The same things were measured in two ways. Each way mixes the same 11 hidden numbers, adds some noise and spreads widely along 6 directions of its own, which tell nothing about the thing.
Some things both ways: the first way, then the second way.
[ 42  -1  -5 -12 -13   0  18  21   0  27  28   0  23  -6  56   7   1]
[  9   1 -17  11   7  -7  12 -23   6   2  -6 -24   0  11   6 -18  -8  12
   1 -28 -12   6   3 -23  -2]

[ 20   7  -3 -12 -34   3  -7  27   4  38  33 -12   0 -18  31  21   8]
[-30 -23   2  22  -1 -24  38  -1   0 -11  -8 -52  -1  10  -2  11 -13  25
  31  -8 -37 -46  -5 -30  32]

[-19  40 -37  19   9  30 -26  41 -15  42  15  -2  61  -4 -21  61 -45]
[ 11 -13  -8  15  16 -16  -2 -48  18  15 -34  -5  -4 -16   3 -10 -11 -17
  21 -28 -12  -3  -6  27   3]

[  8  23  18   4 -11  -7 -14  48  -1  30 -30  12   8  21 -19 -19 -42]
[ 17 -17  -6  11  16 -26  19 -14 -26   8   1 -29 -47  -1 -34  13   6 -24
 -27   8  17   1  14 -27   2]

[-12  -3  -3   2 -23  34   5   0 -15 -18   0  -3 -20  -3  45  15 -12]
[ -7  -3 -17  -6  23 -15  20 -11  21  10 -23  -7 -17  14  -4 -12 -25  -7
  -9 -16   0  40  12  -8 -15]

[-29  39  18  15   8  20 -27  28  22  21 -17   1  -4 -13 -42 -13  -7]
[ 27  11   6 -12  -6 -27  -6   2  -5   9   4   1   0 -17  12   2  19 -13
  -4   3  16  10   2   7  10]

[-10  65 -11  40  16  34   8  12  -6 -34 -29 -18  20   7 -11 -13   4]
[-12 -23  -9  14  17  -7  17 -41 -14 -10 -18  -8 -11   7 -26 -22  -4  -3
  27 -32 -16  -8  -2 -30 -10]

[  4 -32 -24  11  10 -10  23  49   8   8  14  36  44   6 -16   4 -22]
[  5  -8  -7   8 -11 -16   8 -27  15  12  -9   6  -5 -21  -8 -22  -5  -1
   6 -13 -37 -38  -7   7  25]

[-39 -10 -19   4 -36  34  -9  35 -20   4  25   3  20 -13  10  74 -40]
[-12 -26   5  11  21 -41  40  -5   1   1   5 -35 -22   3 -26  26   4   1
   3  -4  12 -15   2 -10  30]

[ -7 -13   8  -8 -16  31 -24  28   5  30  10 -23   3   9  26  31  -6]
[  7  -5  -9   7  12 -25  10 -14  14  13 -23 -22  13  -1  -2  -3  -9  -5
 -15 -30   1   4   1   1  -9]

[-13  -4   6   3 -21  12  -1  23   3  -4  -6  -2  16  -4  13   8  -5]
[-24  -9 -10 -16  -2 -26  25  -2  29   2   3   1  -2 -13  21 -26   6   2
  -7 -19   3  22 -13  10  18]

[ 15 -12   4  10  32  10  19 -35  29 -35   7 -19 -36   0  16 -24  75]
[-24   8  -1   4 -11 -21   6  14 -21  -6  -2 -26   9  19  23   2 -15  -9
 -14   8  -9 -17   7   8  -6]

[  2  19   4  38  35  40  -1 -19  32 -13 -32  -9  23 -18  12  -9  53]
[ 14  -6 -22  11 -24   5 -15 -16  -3  -1   3  13  33   1  15 -34  -8  -2
  15 -21 -14 -23  -9  -7 -26]

[ -4 -15  -3  11  10  28   1  14  -7  -8 -12 -11  11  10  20  -5  20]
[  8  20 -21  16   0  -5  11 -11 -33   6   0 -27  24  13 -15 -17  -5 -11
   4 -32  -6 -31  14 -52 -31]

[-33  39 -45  47   1  46   2  13   3 -14 -13 -15  20 -28  11  46   4]
[ -6  -3 -26   3  -3  15   9 -21  10   6 -18   1  29   1  10 -20 -13  -6
  41 -27 -34 -14  11 -20 -22]

[-45 -10   2  13  -2  40  -7   3  -8 -15  -9   8  -1   1 -24   6  -5]
[-16 -16  12  -6   0 -21   3  -6  22 -18 -19  14   5 -15  14 -13  -7  12
  -1 -12 -19 -15 -14  25  19]

[ -2 -20  24   1  16  22  16 -23  -8 -12   2  24  34   2   4 -22  16]
[-30 -14  -4  12  16  -9  32  17 -15 -40 -15 -26   6   8  -4  11  -9  13
  18  -9  -5 -43  12 -37   7]

[ 37 -16  26   4  28   0  13   9  33  23  15  -5  17   9  16   5  27]
[ 13  -2 -11  13   3 -19   5  -9 -12   9 -13 -15  -5   1 -13  11 -13 -31
 -25   4  14 -23  10  -1 -17]

[ 11 -44   4  11  22   3  15   4   5  11  29  31  36   0   3  25   3]
[-13   8   2  -4  -5 -20   3  17 -28 -10   5  -1 -14  12   6  16 -12 -31
 -32  32  14 -20  17  22  -3]

[  2 -14  10  -6 -21  -1 -25  14   2  36 -14  20 -14  14   9  20 -38]
[-13  -8  -7 -22  19  -7   3 -10  20   4  -1   8  -6  24  21  -3 -13 -18
  -8  -6  23  67   8  23 -27]

[-11  14 -12  20 -14  23 -24  34  -4  28 -55  24  36  27  11  10 -64]
[-22 -12 -16  -6  -2  23   2 -27  -9 -24   5   5  17  42   5 -18   6   9
 -13 -20 -20  18   8 -11 -23]

[-38  -5 -30  12 -27  23   5  26 -26   0   4  13  14 -16 -20  14  -5]
[  6   7 -18  -1  -2  -4  15   4 -28   3  -5 -14 -14 -17  -1   9  13 -40
  14  13  10 -14  25 -31  -7]

[  2  -6  20  23  45  11  -5 -24  31  -5 -33  14  -3   9   0 -18  17]
[ 17  15   6  -8  -3 -22  -5 -25  46  22   0  13   6  -7  23 -18 -18  -5
 -29 -12   9   8 -19  34   2]

[ -3  21  12  -3 -38 -10   8  62  14  10   9  -7   6  -9  -8 -10 -10]
[-32 -23 -14  -6 -16 -34  40  -3   0   2  -4  -6 -32 -18 -16  -7  16 -16
  -5  12 -10 -14  -6  -7  39]

[-42  24   2   9 -30  38 -28  40 -12  20 -22   5  12  -9 -10  25 -44]
[ -9 -17 -12  19 -27 -17   4  -4 -19 -19 -16  -5  -9   8 -10 -11 -11   5
 -31  12 -37 -57  -5   1  17]

[-24 -26 -12   7 -12  25 -12  32 -11  10 -30  13  14  28 -10  -1 -20]
[-15 -14  -5  -5  23  -5  30 -26  -5   1   9 -18  -1   1 -17   6  24 -18
  12 -26  12  13  11 -26  -4]

[-21 -34   3  13  13  28 -43   0   7  38 -28  25  21  20 -26  -7  -4]
[ -4 -13  10   7   5 -23  14   3  -4  -1  -4 -32   2  -2   3  26  -6 -11
   2   5   0 -28   3  -4   4]

[ -8  -2   4  11   5   5  -8  -5  10 -11 -53   1 -26  18  -8 -11   3]
[  5 -16   5  18  -2  -3  -2  -5 -15 -24  16 -36  17  15  12   1   5  26
 -23 -21 -14 -30   0 -20  -1]

[-49 -33 -16   5 -32  32 -17  22 -22   7 -12  20  16  10 -10  30 -29]
[-46 -17 -28 -15   7  -8  32   0  -4   3 -22   5 -24   3  -4   9  -5 -60
  -1  21  18  20  20  12 -16]

Other things, the second way, with their names:
Z838: [-37 -10 -15   2  -8   0   4  -9  14 -11  -8   9  11 -10  29 -26 -22 -25
 -20  -8  -8 -29  -8  32 -15]
Z4: [ 28   4   6  11   5 -21   6   9 -47  -9   8 -36 -16   2 -20  26  18 -10
 -22  11  19 -24  21 -41   1]
Z107: [  0   1 -16 -19   4  13 -17   0  -2 -24 -24  36  26  12  14 -36 -10   4
   2 -25 -11  28  14  -7 -40]
Z22: [-35  -2  -8   0  21 -14  33 -30  -7   6  -9 -19 -16   6 -10   4   5 -28
  17 -14  -2   2  12   2  10]
Z396: [  2   2 -29  -1  -8  -9  10 -27  20  33  -3  -9  11   7  19 -18 -11 -33
  10 -14  14  28  -5  -2 -29]
Z663: [  2   6 -11   3  -4  -4  12  32 -32 -14   3 -31  30  16   8  12   1   8
  16  -6 -10 -21  29 -45 -15]
Z224: [  3   9 -23  10  -4  -6  -7  -1 -25  10 -34  -9  10   1   4 -12 -19 -26
  -6  -9 -33 -16  25   0 -24]
Z366: [  4  -5  -4  -7  18  -7  10 -17  13   6 -14  -6 -15  10  -2  10 -13 -22
 -13   3  14  22  11  -7 -20]
Z339: [  4   3 -14  14  17   2  11  -2 -18  -1 -26 -26  17   7  -7   8 -26 -22
  24 -14   0 -26  21 -38 -41]
Z741: [ 17  15 -48   9 -28  17 -11 -17   7  17 -39  22  11  -2  10 -25 -29 -37
   0  10 -29 -31  15   3 -28]
Z164: [ 43  -6   4  12  24 -20   1 -22  -5  21  -4 -37  -2 -20  -8   5   6  -9
   5 -32   8   6  10 -27 -13]
Z813: [ -7 -21  -1  -1   7 -16  20 -24   8  14  23 -24 -19   0   5   3   9 -14
  12  -6   9  19  -3  -7   8]
Z233: [-44   6 -35  -9  10  18  23   1 -16 -13  -8  -2   7  34  16 -16 -17 -21
  22 -10 -10  24  31 -16 -33]
Z822: [-18   2 -26   9 -11  -2   9   1 -38   1 -10 -17  -9  14   5   8 -10 -46
   6  23  -3 -19  23  -7 -20]
Z348: [ -7  -8   2   7 -18 -17  -5 -10 -31 -12  12 -11 -18  21   5  -6   0   0
 -29  13 -16 -11  -2   6   9]
Z457: [  2  -6 -26 -13  -5  20   2 -15   0   6   3   6  14  -6  16 -11  16 -30
  10  -9   1  18  18 -13 -28]
Z261: [ 13   8 -14   5   9 -16   5 -18 -20  11   5 -10 -10   9  -5 -19  -1 -13
  10 -22   9  16  10 -16 -12]
Z100: [ 22 -22   7   9  13 -15   3 -11  -6 -11  -5 -17 -11 -24  -5   9  14  -1
   3 -10   2 -18   5 -15   9]
Z483: [  8  10 -20  13 -15   7   0 -27   6   2  -7  -1  21  14   3 -27 -15  10
  -7 -20 -36 -33  -1 -14  -8]
Z920: [-10   1 -24  -6  18  11  17 -22 -21   5   1  -6   6   9  -4 -14  10 -23
  49 -30  -5  24  29 -32 -25]
Z477: [ 22  13  -1   5   2 -26  -8 -28   1  24  -5  -5 -22  -6   6 -17 -13 -18
 -27  -8  -8   8   2  25   4]
Z646: [  7   9   1 -14  22 -28  23  -7   4  17  -8 -12 -28  -1 -16  12   3 -20
 -25   0  17  26  17  -8   6]
Z624: [ -9 -32   4   7  11 -22   1   4  -9 -15   1 -21 -16  10  10   2 -14   0
 -23  -3   7  12   2   9 -10]
Z885: [ -7  -1  -5   6 -15  -3   8  -8 -24 -13  11 -24  21  18   8   6  22  11
  13  -9 -24 -24   9 -18  14]
Z666: [  7 -21  -8 -11  18 -20   6 -22  17  18  -2   0 -32 -13   5   0   4 -34
 -20  -3  30  50   3  19 -10]
Z640: [ -5  -1 -33  11   8  13   4  -5 -27  -1 -22 -22  12  24   1   3 -19 -36
 -14  -6   2   1  31 -24 -55]
Z98: [-14   0  -4  14  28  -3  20 -18 -10 -11  -8 -40  34  12   7  -3   2  14
  45 -54  -8  -8  11 -36 -11]
Z93: [ 43 -20   6  10   2  -7  -8 -13   2 -11  11  -7  28   3 -15 -20   0  37
   2 -40  -1 -12 -13 -49 -24]
Z398: [-13 -29   0  10 -11 -15  18  12 -28 -22  15 -29  -3  -6  -5  13  22  -3
 -10   7  -2 -37   3 -26  11]
Z654: [ -7  12  -3   3 -22 -22   5  27 -30 -17   8 -14   9  12  13  -7  -4   5
 -19  10  -7 -31   6 -17   1]
Z760: [-30 -35  -1   1  -6   5  18 -12  -7 -28  19  -9   8   4   5  -9  19  15
  24 -15 -23 -18  -3 -19  11]
Z916: [-28  -8   3  12  14  -8  16  -6   3 -23 -18 -20   0  10   4 -12 -31  19
 -15 -19 -36 -35   4  -8   2]
Z944: [  9  30 -10 -11  20   0   0  -2 -11   5  -1 -14   5   9  24  -2   3 -15
  -8 -18   8  34  33  -5 -18]
Z758: [-10 -12 -10   4 -13 -21  11  -9   2  -6   2   0  -8  10  -1 -23  -9   9
 -12  -5 -14  -7 -11  -4   9]
Z371: [ 48  35  14  -5   8  -7 -31  -1 -32   2  20 -17  14  10  28   6  17  -4
 -34 -13  20  22  23  -1 -22]
Z294: [ 46   9 -15   7   2 -16  -9 -21  21  26 -19   8  -6 -32   1 -21 -18 -27
 -12 -13  15  -8  -3   0 -17]
Z502: [-35   5  10 -34  -5  14 -13   6   8 -23  12  33  18  -3  56 -27   5   3
   6  -8 -32  24  10  40   1]
Z886: [-58 -17 -13 -15  -5  -1  13 -15  13 -20  -8  32 -17  -6  32 -31  -7 -17
  28   3 -22   9  -2  45  19]
Z75: [  4  -5  12   3   1 -31  20   2   8   0  -2 -39   2 -15   3   6  11  18
 -18 -17  -9 -16  -4 -23  25]
Z232: [ 11  -4  -1   2  10 -38  14   4  -4  11  11 -14 -27  -3 -11  -2  -8  -3
 -35  -2   8   1   7   3  13]
Z546: [ 26   4  -6  14 -35 -10 -25   8 -53 -20  19 -12  12  18  11 -17  16  20
 -41   0 -28 -28   6 -13   1]
Z480: [  3   1  -5   8  18  -2  10 -11  -7  -7 -13 -26  18  34  -4   2 -17  24
  27 -29 -26   4  18 -30 -13]
Z484: [ 30  10 -12  -1  12 -22   2 -28  -9  23 -15   0 -26  -6 -18  -7   7 -29
 -19  -8  10  21  13  -2  -3]
Z195: [ 10  -9  -5  11   2   0 -12 -35  -2   9   6 -15  -4  11  12  -9  -8  -7
 -22 -14 -20   1   5  17  -9]
Z266: [ 25 -15   4   1  11 -32   8 -40  19  24   3  -3 -51 -20 -13   9   9 -35
 -40  10  32  16  -9  26  18]
Z601: [ 65  26 -31 -11  -5   5 -39 -12  -4  27  -6  26  29  23  13 -33 -16 -20
 -21 -24  23  64  17  -7 -74]
Z307: [  4 -11   8 -14   1  -2 -15   3   5 -19  24  -3  20   1  46   1  20   7
 -15 -13  15  25   1  23  -3]
Z188: [-11 -10 -14  -4  -7  12  -3   2 -13  -7  12  -6  26  17  21 -10   0  -5
   5 -15 -19   6  17  -8 -27]
Z187: [-18  -8 -10   3 -12  -1 -10  -4 -22 -11 -13   2  13  11  17 -16 -11 -11
  -3  -4 -29 -10   8  14 -17]
Z775: [ -7  -4 -21  -4  13  45 -17 -17   2 -19  20   0  44  10  61 -41  -2  11
  37 -54 -16  34  17 -10 -47]
Z504: [-32 -21  -4  -2  14 -11  37   4 -16 -15  -1 -30 -19   5 -10  27   5 -30
   9  15  21  -9  16 -30  -4]
Z537: [ 49  35   1  12 -26 -27 -29   7 -47  -2  22 -12   5  11   9 -16   9  11
 -63  -4  -2 -26   8  -4   2]
Z349: [ -4  -3 -27   4 -18 -15  13 -22  -3  25  12   1 -26  -7   2 -14  -5 -52
 -19  18  18  -8  -4  10  -6]
Z208: [-28 -11  11 -12  31 -14  35  -5  17 -12 -11 -17  13   4  -5   9   3  15
  43 -30  -4   9   8 -25   9]
Z49: [-37 -28  17   0   2 -12  15 -20  18 -17   5 -15  -5  -6  18  -8   4  24
   0 -16 -48 -20  -9  20  40]
Z709: [ 17   0 -13   2   0  -5  -8 -16 -11   6  -5  -4  30  10  11 -14  -1 -14
  33 -29  15  19   2 -17 -36]
Z139: [ 26  -1 -13  34 -26 -16  -7  12 -22 -21 -13 -28   6  22   0   2 -25  21
 -45  13 -13 -64  -2 -23  -2]
Z571: [ 61  -7 -11  22   7 -35  -1 -15 -22  18  11 -25 -48 -26 -27   0   9 -25
 -49   3  33 -13   7 -18   4]
Z386: [  8 -10   5   6  11   2 -11 -17  14 -12 -20  -1  -2   0  23  -3 -26   1
  17  -4 -10  -8   1  11  -9]

Some of these things the first way, each followed by its name:
[-17 -20  -7  -1 -17   1  -4  22 -35   3 -22  21  -2  20  -8  20 -49] | Z916
[-11 -19   8   9   4  22   4 -16  -4 -10 -29 -16 -14  -5  12  27  37] | Z838
[ -7  -2  -3   3  -4 -36  26   7   8 -36   0 -12 -63  15 -39   6  15] | Z339
[-34  -5 -17  27   8  48  -3  -3  -2 -10 -33   6 -29 -22  -2   5  19] | Z502
[ -3  52  20   4   4   3 -31  16  13  37 -31  -8 -29 -16 -25  -9   3] | Z822
[ 30 -19  -4 -19 -20 -56  36   9  -2  10  38  22 -37   3 -22  17  -8] | Z386
[ 19  33  -3  20  42 -22  41 -10  19 -27  -4  26  21 -18 -26 -26  20] | Z886
[ 17   1 -33  25  23  19  18  -4  15 -14 -16  -8 -12   3  29  20  25] | Z195
[-12   6 -24  12   3  20   8  12 -22 -25   4   4   8  -7   5  13  -4] | Z261
[-48  -2 -52  24  -2  27 -18  33 -33   8  -4  16  19  10 -22  60 -54] | Z371
[ 44   1  13 -21   7 -14   6  19  11  35  30 -22  -5   4  22   0  28] | Z98
[  4  -7 -16  13  -8  -1 -13  33  -5  32 -17   6  39  24   7  39 -38] | Z640
[-19 -30 -37  18 -22  27   4  16 -15 -12  -3  11  29  14  11  35 -14] | Z666
[  1  -1   1   9 -16  16   8  38  -3   4  15  -7   7 -19  28  48 -19] | Z232
[  6 -25   7  -6 -42  34  18  33 -13  21  41  -6  21  -8  46  33  -5] | Z107
[ 19 -43 -13  -4  -7  15   9  33   6  16  20  16  37   6  28  -9  10] | Z546
[-24  14   2  23  -7  40  13 -28   5 -39 -22 -20 -28  -7   9  -6  50] | Z504
[  7 -15   8   6   6  34  -2  -2   1  18 -12  11  10  10  17 -11  11] | Z266
[ 22  12  30   3  -1   2 -25  31  31  49 -18   1 -10   6  20  -2 -23] | Z601
[  7 -12 -10  20   1  11  34 -13   9 -28   8   5  -2  10  23   8  13] | Z366
[  2 -10  -6 -14 -20   9  -7  24  -5  24  20  11 -23   1  22  17 -29] | Z480
[ 12  11   4  11  30  35 -10  23  20  27   6 -20  10 -10  16  -4  24] | Z224
[ 20 -11  25  -2  14  31 -19   1  15  44 -28  15   5  -3  39 -28  15] | Z483
[  0  -1  10   7  -3  25  -3  25 -15  15 -19   9  29  -2   6   0 -13] | Z571
[  7   6 -14  21  -4   0  14  29  27  12 -21  -2   5  -5   3   2  15] | Z457
[ 26 -22   1 -16 -45 -41  18  40   1   6  23  -9 -26  17  -1  43 -17] | Z624
[  2 -23 -12  23 -14  12  14  30  15   2  -2   3  49   9   1   6  20] | Z398
[-29 -32  -6   4  12  46 -10 -21  -2  10 -23  37   7 -16  13 -16   9] | Z741
[ -5   2 -31  15 -36  10  28  49 -12   9  42 -11  34 -13   1  61 -10] | Z100
